The same things were measured in two ways. Each way mixes the same 11 hidden numbers, adds some noise and spreads widely along 6 directions of its own, which tell nothing about the thing.
Some things both ways: the first way, then the second way.
[-16 -25  -8  -1 -13 -30 -35 -39  -3 -12  10 -22 -38  -4   2 -21 -25  12
  10  -3 -11  -3  -6   4  25]
[-22   5  -9  13   7  24  -5 -14   2 -21  -1  -7  -5   8  18   2   6  -6
  -5  -7   8   1  -8   1   2 -14   6 -17 -16]

[  9   8  12   0  29  23  26   7   1 -22 -20  30 -29  19  -7 -12  17   2
  -8   4  12 -10 -13  22  -3]
[ -7  21 -34 -31  19 -16  -3  -5 -28   7  -9  -6  23 -11  -5 -15  20 -29
   6   6 -13  -5 -16 -19  -8   3 -28   1   6]

[ 24  14  -6  -6  35  20 -27 -28  14  17  22 -13 -34  17 -19  14  27  -4
 -13 -17  -5   5  15  26  -1]
[ -3 -20  17  16 -11  -4  21   3  12  52  32   3 -12   1  -4 -15  -3 -11
 -20   3  -9  10   8   3  -1  -2   4  23  -2]

[  7  -5  12   7  -9   6  11 -15  11  26 -27  -6  -6   5   1  18  -5  18
 -18  -8 -33 -14  -5  -5  10]
[  1  17 -11  -6  -8 -24 -15  -6  -3  18   3   4  -7  12 -37 -20  18 -14
  -4  17 -10 -21 -22   8   6  15  -5  -4 -35]

[ -1  17  21   3  -3   6  18   0   8   3 -23  -1 -18   3   9   0  14  -4
 -15   5  -5 -13  -8  -5   7]
[  1   1  -8 -16  -2   1 -14   2  -2 -21  15   1  12  17   1  10  16  -1
  -4  11   2 -11 -10  -3 -10   0  -4 -15  -3]

[ 10  -1  18  -5  20  18  12   9   9  18 -16  19  -9   0 -23   1  -6 -29
 -23 -13   8 -13  -3  14  17]
[ 19  -4  -8   4 -12 -27   1 -23  -9  50  -7  -9   3 -18 -25 -32   2  -2
  -7   5 -30   0 -33  11  -4  18  -3 -18 -10]

[  1 -10   1   4  -1   7   9   9   0  17 -24   9  -3  -9  -2  -6 -17   9
   5  -5   1  -8  -9   3   1]
[ -4 -26   4 -20 -44  -3   1 -12  11  -1  42  -8   0  -3 -34  -7  10  27
  15   4  -2 -12 -27 -22 -25  -7   1  20  -1]

[  6  -9   6   1  -7  -8  22  -9   9  -7 -37  15  -2   7  -9   7   0  33
  -3  -1 -30 -19 -22  16  12]
[ -4  -3   0  -4   3   1  -2   0 -16 -17 -17  -9   8 -19  -8 -18 -18  -8
   1  -4   3  13  23 -15   4 -13  -2  -8  15]

[-20   0   1  -9  -8  -9   0  -9  -4 -35  -3   7 -29   6  10 -23   3 -12
  15  11  26  -9   6  -3  11]
[  4  -8   1  -6  -7 -16  -2  -5   5  14  22   7   1   9   7 -12 -10   1
 -18   2  -5   1 -12  -7  -6   4   1   3  -4]

[ 17 -16 -11  19 -27  -5   2 -27 -20  50 -13  -4  14  -7  -7  21 -10  49
 -12 -13 -43   9  -3 -16 -28]
[-19   6  -2  17 -10   4   5   1 -29   9 -15   1   1 -23 -23 -23  15  -8
   9  -2  -5  -7  -2   0 -12   2   3  17 -17]

[ 19  10 -13  -1  34  10   7  -3   9   7 -25  14 -16  10 -28  -6  17  27
  -3  -7 -17  -8 -19  37  -8]
[ -9  -6  -5  -4  -1   6  12  -9 -19  17 -17   4  -2 -25  -6 -17   2   8
  12 -13  -7  -3 -21  -4 -11   5  -3 -17  -6]

[  7 -20  -9   3 -11 -17  15   0  10  -2 -19  -4   9  18  22  -8  -3  42
  19  19 -35 -14 -38  -2  -7]
[  2  -8  -1 -17 -21  -5   5 -15  -5   0  16 -15  -7  -4 -30 -13  11   2
  13  -3   3  -3 -14 -19  -8  -7 -10   9   0]

[ -6   5  -9 -10 -13 -12  -5   5 -18  -6  14   4  19  -1  14 -10  -4  -6
  21  11  21   4  -5 -11 -28]
[ 15 -23   8  19 -13  18  16   9  11  26  25   3   2  12  22  25  22  34
  -9   4 -18  -5 -49  14 -25  22   8 -31   7]

[ -4  -1   6  -1   9  18  -7   2 -19   7   8   7 -26 -10 -11  -9 -20 -31
   1  -7  30   8  14   6   0]
[ -9  -4 -14  17   3  13   3  -3  -9  20   5   9   4   4  16   5  25   9
  -5   8  -9 -16 -44  14 -16  14  11 -23 -26]

[ 18  28 -17 -17  11  10  15 -13   0   9 -14   3   3   8 -13  17  29  21
 -12  -5  -8 -11  18   9 -36]
[-15  14  -5   8  14  18   4  27  -7 -20  -6   6  10  11  17  20   4   1
  -6   7   7  -4  15  -5   7  -1  17  -5  -8]

[  4  10   7  -7  11  20  17  -8  13  -3 -12  -4  -9  19   0   6   8   9
  -9   4 -16  -8  10   7  -4]
[  6  -4  -5   9  -6  13  17  -2  -4  12   3   0  -8 -10 -23  -7  15   9
 -15  15  -6  -1 -33  -2 -19  18  -4  -4   2]

[ 14   5  -9 -23   9  -9  30  -1  12 -27 -30  17 -10  -1  -3   1   7  44
   9  11 -14 -28  -7  26 -25]
[  5 -18   6   1   5  17  28  20   8  31  15   8   8  -8  26  26  -6  27
  -5   0 -14  10  -9  -1  -3   7  24 -15  10]

[ -6   4 -16 -18   9  -4 -15 -10   2 -29  -7   4 -15 -13  -7   3  -1  11
  31   5   3  -7   7  25   3]
[-10  -6   1   2  16   0  15   2  15  52   2  16 -11 -14  10 -11 -23  -5
 -10  -5 -17  13   7  10  23  -4  17 -12  -9]

[ 10 -12   9  -1  15  24  30  19   7 -15 -32  16 -20   1  13  -5  -1   8
  -1   8   3 -19 -15   5  -2]
[-12  10 -24 -10  14  14   3  -7  -9  -5  -5 -11  10  -1  11   7  20  -6
   6   0  -5  -5 -30  -9  -7   1 -13 -23  -2]

[ -9  -8   2  -5   2  -2  -1 -23  -1 -33  -6   4 -32  -2 -21 -22   1   9
  -4   0  -2   1   7  17  14]
[  0   2 -13   1  11   1   9  -8  -3   1   1  17  -6   4  14 -10 -10   5
 -14  -5   0   8  -6  -8  14   2  16  -3  -1]

[ -1  21   6 -15  14  -7  -9 -14  -3   7  16  -3 -13  10 -22  -1   0 -23
 -10   2  -4   1   6  18  -3]
[  1   4 -22  -4  20  27   4  -2 -12 -16  -4 -10  27  -4  12  18  23  -7
  -8  15  -2   6   3   4  -7  -7   7 -19  16]

[-20   5  31  10   9   5  -2   7   9 -16  -9  20 -39  -4  11 -21  -5 -16
   7   8  17   1 -14   2  27]
[  9 -30  18   1 -14  15  16  -1  14  27  24   8   7  -6  21   8   7  24
  -8 -14 -21   7 -24   8 -34  10 -10 -24  31]

[  8 -11  -9  -5  -2  16   7  -7  -9 -14   3   2  -3   4  -1  -1   2   9
  10   4   3   3  12   3 -15]
[-11 -20   5  33  -4  36  21   4  -3 -14   7   1  -9   2  21   6  -2  19
 -12  -3  13  11  -4 -10 -10  -5  16  -2  11]

[  0 -29  12  14  -3  11   4   1 -10  -4  -5  14 -27   2  15 -11 -11 -11
  -3   2  11  -1 -16 -12  12]
[ -8  11 -41  -5  30   2  -1 -17 -11  24  -6 -10  30   7  35  -3  29 -29
  -8   3 -20  -4 -28   7  -9   0 -28 -36  10]

[  7  16   7   4  23  12 -11  -6   0  32  -8  -2   0  -1 -13  11  -1  -1
 -17 -12 -19   3 -16  11  -1]
[ -7   1  21  -4 -26  20   0   5   1 -38  12  -9 -16  -3 -26   8  12  11
  11  -6  10   0   0 -13 -15  -5  -2  13   0]

[  1   2   9   8   0  16  15  -7  -2  -7 -14   1 -14  26   0   3  14  -8
  -5  10 -15  -2  -5   2  17]
[ 14   0   6   2  13 -25   0   4  -2  13   8  27 -19  34  10 -18 -18 -13
 -32   3  15   0  20  -1  27   7  12  -8 -16]

[-13 -10  13   7 -20  11  -4  18 -19  27   2  -4  49  -6  15  -4 -22 -40
  -6  -4  15  12 -13 -39   1]
[  7  29 -17   0   5 -12  -7 -13 -14 -10 -27 -27  -4  -5 -26 -20   5 -23
   1   1 -13   8 -12 -10  13   5 -20 -12   1]

[ 10   1 -20 -14  24 -15  -8 -19  -3 -22 -16  17 -25  -3 -31  -4   5  26
   8  -5 -11 -13 -16  47  -2]
[-15 -22   3 -13   1  29   9  -4  -4 -25  10 -10  16 -25  17   5 -15   7
   7 -11   8  22  22 -23 -13 -30   8   3  29]

[-34   9  -3 -17 -14 -57 -29 -26  -6 -13  22 -22 -15  10   9 -41 -22  -9
  17  12   5  -7 -20   1   6]
[  0   6  -5  -7  14  17   5  -4 -21 -12 -21 -29  18 -31  10   7  -2 -10
   1  -2  -7  20  -3  -9 -12  -5  -3 -20  11]

[ -5  -5  -8   1 -28   4  25   2  -3 -14 -12  -4   9  20  22 -13   6  24
  27  15   6  -4   4 -13 -15]
[-22   3 -18   7  -4   2  -9  -3 -34 -31 -17  -9   3  -8 -20 -27   7  -9
   9   7  19 -13 -10 -25 -11  -6  -7   4 -15]

Other things, the second way, with their names:
j247: [ 21   4   3 -20 -15 -31  -3   3   6  27  31  11  -8  20 -26  -4  16   1
  -8  15 -13 -15 -25   0  -1  21  -1   7 -19]
j70: [-24   2 -14  -6  -8   5 -22 -11  10 -23   1  -5  16  17  -9 -14  16 -15
  10  -5   0 -16  21   4   5 -23 -20 -20  11]
j509: [-18  14   6  18  10   4   1  17 -25 -27 -20  13 -17   5  17  -8 -10  -6
   4 -19  14   4  12 -16  12   1   8   5 -15]
j237: [ -4  -3 -24 -16  -2 -14  13 -18  -3  31  11   8  -2  -2 -20 -27   7  -6
   1   1  -6  -6 -12 -13   8  -2  -4  10  -1]
j307: [ -2  18 -16  -4  -2 -12 -20 -10 -31 -29 -22 -14   9 -10 -20 -21   5 -15
   8   4   0  -3  -5 -12   1  -1  -3  -5 -11]
j610: [ 13   0 -26  10  24  11   2 -15  -8  25 -12   6   7   1  26   3  19   1
  -6   0 -22   3 -40  21   5  12   3 -53   6]
j514: [  5 -31   9   7 -25   8   8  -8  17  13  40  -8  -2   6  -5  -1   2  15
 -11   8  -2   5 -13  -5 -14  -7   8   3   9]
j391: [  2 -22 -13 -10  -2  20  10  -3   6   7  27   6  18   0  -1   5  18  10
 -11  16  -4  -3  -8  -2 -20  -5  -1  -9  26]
j283: [-20   5   2  14   6  17  11   9 -17 -10 -23  -7  -6 -12  -1 -13  -4 -11
   3 -10   8   6  15 -14   1  -7  -9  -3   3]
j790: [  6   8  -2   5   8 -19  -6   0  12  36   4  12  -5  19   9  -8  -3 -10
 -17   2 -18  -3  -8  19  19  12   4 -23 -18]
j560: [ 16 -20 -28 -19   8  24   6 -17  -3  -6  16 -22  34 -15  -7  11  18   0
  -2  25  -6  14   3  -7  -6 -21   9 -16  42]
j921: [-12 -26  16  18 -24  30   4  -7  -2 -14   9  -5  -7 -21 -18 -14   5  10
   3  -5   6   8   6   0 -22 -15   3   4  15]
j833: [ -2   2  30  26   2  15  14  27  -9  -1  -4  12 -27  -3  18  15 -11  13
  -4 -13   3  12   1   1   5  12  26   2 -19]
j506: [ -7  10   6   6   0  -3  -3  19  -1   3   2  18 -12  20   3   4   8  -1
   5  -5  -3 -11   4   6  16   7   8  -7 -18]
j712: [ -1 -15  15   7   9   3  14   5  12  28  11   9 -12   2  31   3 -25   3
 -11 -14  -3  18  12   1  17  -7  19 -13  -2]
j155: [ 11  16  -8  -3   5 -15  -1  13   7  30   8   3   2  29   3  13  25  -6
   3   4 -22 -14 -15  14  18  17  -4 -22 -10]
j805: [  5 -18  12   7 -23  -4   7 -13 -13  21   7  10 -20 -18 -28 -27   6  12
   2  -6  -5  -2 -27   0 -19  11   0   3  -8]
j393: [ -8   5 -18   2  10   1   0 -16 -30  -7 -22  -6  14 -20  -2 -28   5 -21
   0  -6  -2   9  10  -7  -3  -9  -8  -1  12]
j854: [ 13  -5   7  24   2  -1   7  15  -2  31  11  -2   0  18  26  17  12   6
 -12   5 -13  -2 -23  16   1  17  15 -23 -17]
j208: [  8 -15   7   5   8  12  30  19  20  20  28   9  -6  25  24  23  -9  12
 -18   2   4  13  22  -7  22  -5  23   1  15]
j8: [ -8  28 -18 -10   3   5   0  -1  -3 -10   3 -14  -1  16 -10  13  35 -14
   8   4  -6 -11 -23  -6   2   5 -12   0 -15]
j940: [  4   1 -36 -26   3   0  -6   4  -5 -13  18 -13  36  22  -2  20  33   0
  15  20  -5 -17  -9 -16   2  -9  -4 -12  17]
j604: [ 25   3  18  -9   4   0   7   5  12   3   6  15 -10  15  16  13  -2  10
 -19 -12 -10  10  -7   9   0  19  -3 -28  12]
j727: [ -3   6 -22 -27  14   7  -3   9   7  -8   3  -4  28  11   8  17  12  -4
   9   6  -9  -5  13  -4  13 -11  -5 -26  22]
j37: [-17   5 -14   7  11   9   9  -5 -12  15  -4 -15  11 -15   3 -11  10 -26
   0   0  -9   9   6  -5  -2 -12 -10   7   7]
j271: [ -8 -29 -24 -15 -16  10   7 -19  -4 -13  24  -3  12  -5 -20 -22   6  14
  -3  14  11  -8 -23 -31 -26 -11 -12   5  24]
j184: [ -8  -2 -19   6  26  24  28   8  -3  17   1  -4   6  -3  28  13   4  -4
  -6   1  -5  14  -8 -14   5  -4   0 -10  17]
j768: [-20   8 -19 -20  -9  14   3   3   3 -48   7  -6   8  16 -16   5  10   7
  20  -5  16  -9  21 -34  12 -23  -2  15  18]
j472: [  9  -7  12  16 -18  -9   5  -2  19  12  22   1 -19  29   3  -3  -7  15
 -22   1   0  -3 -21  -1   2  12   7  -9 -17]
j104: [ -1   4  -7   1 -10  -7   9  -3 -24  20 -12  17 -13 -21 -45 -31  16   2
   2   7  -6 -13 -24  -1 -10  20  -1   9 -17]

Some of these things the first way, each followed by its name:
[-47  38   6 -10  -8 -47 -39 -27   3 -25  30 -23 -12  19  17 -44  16 -21
  18  25   5  12 -19 -10  13] : j604
[ -1   0  -8   6  -4   6  -2  -9   9   1   4 -16  -5  13   2 -21  16  16
  11   8 -10  10   1  -3  -4] : j237
[  2 -11  -7  11  -7   7   1  -6  -7  16 -11  -1  12  13   8   5  -6  25
  10   0 -19   5 -13  -6  -8] : j283
[ -3   7 -17 -14  29   0 -30  -1 -22  12  31   6  13  15  -9  -7 -13 -30
  14  -1  20  14 -10  12 -20] : j8
[  0   6  -2   4   5   4  -2   0  -6  -4  -1   7  -1   6  -5  -5   5   5
  16   9  -5   7 -11  13  -4] : j805
[  3  -4  17  18  -3  12  -2 -13  -6  21  -2   2 -17   0 -17  -8   4  -8
 -23 -10  -8  13  -4  -4  11] : j393
[ 12 -19 -15 -14  -2   8  28   4  10 -19 -28  13   1  14  20   7   9  15
   8  12  -4 -28  -3  -9  -9] : j472
[ -5   6  -6  -4   1  -4 -20 -25   3 -13  22 -34 -14  11   4 -29   8  16
   4  -3   1  11   0   4 -10] : j184
[ 15   4  18   0  12   8   1  -9  10  -9  -4  -5 -18  -9 -20  -8  18  -2
 -25  -9  -8  -1 -13  20  11] : j610
[ -9  -5   4  12 -17  15  15 -11  11  -6 -18 -18 -15  16   4 -24  10  21
   3   0  -5   1   8  -5  14] : j271
[  1  -6  -1  -3  -8  -9  -6 -19   3  -1 -11  -1  -7  -2   1   8   4  10
  -3  -3 -13 -10  -6  -3   8] : j790
[-18  23  27  -2   1  -3 -18 -11   2   9  16 -13 -17   4 -22 -31   0 -41
 -19 -15  26   9   4   8  24] : j307
[ -1  26  10   7  -8   9  -6  -3   7  10   4 -13   6  -2   9   0  25   6
   2   1   1  13  -1 -10 -12] : j506
[  4   3 -10  -9  15   3 -22 -17  -9  11  19  -8   7  14 -22   0  -5  -7
   3  -8  -6  13   0  20  -7] : j208
[  1  15  10  -6  -8  -9   5  -1  10   6   8  -9  14  16  -6 -17  10   4
   2  -1   5   1  -7   6  -9] : j940
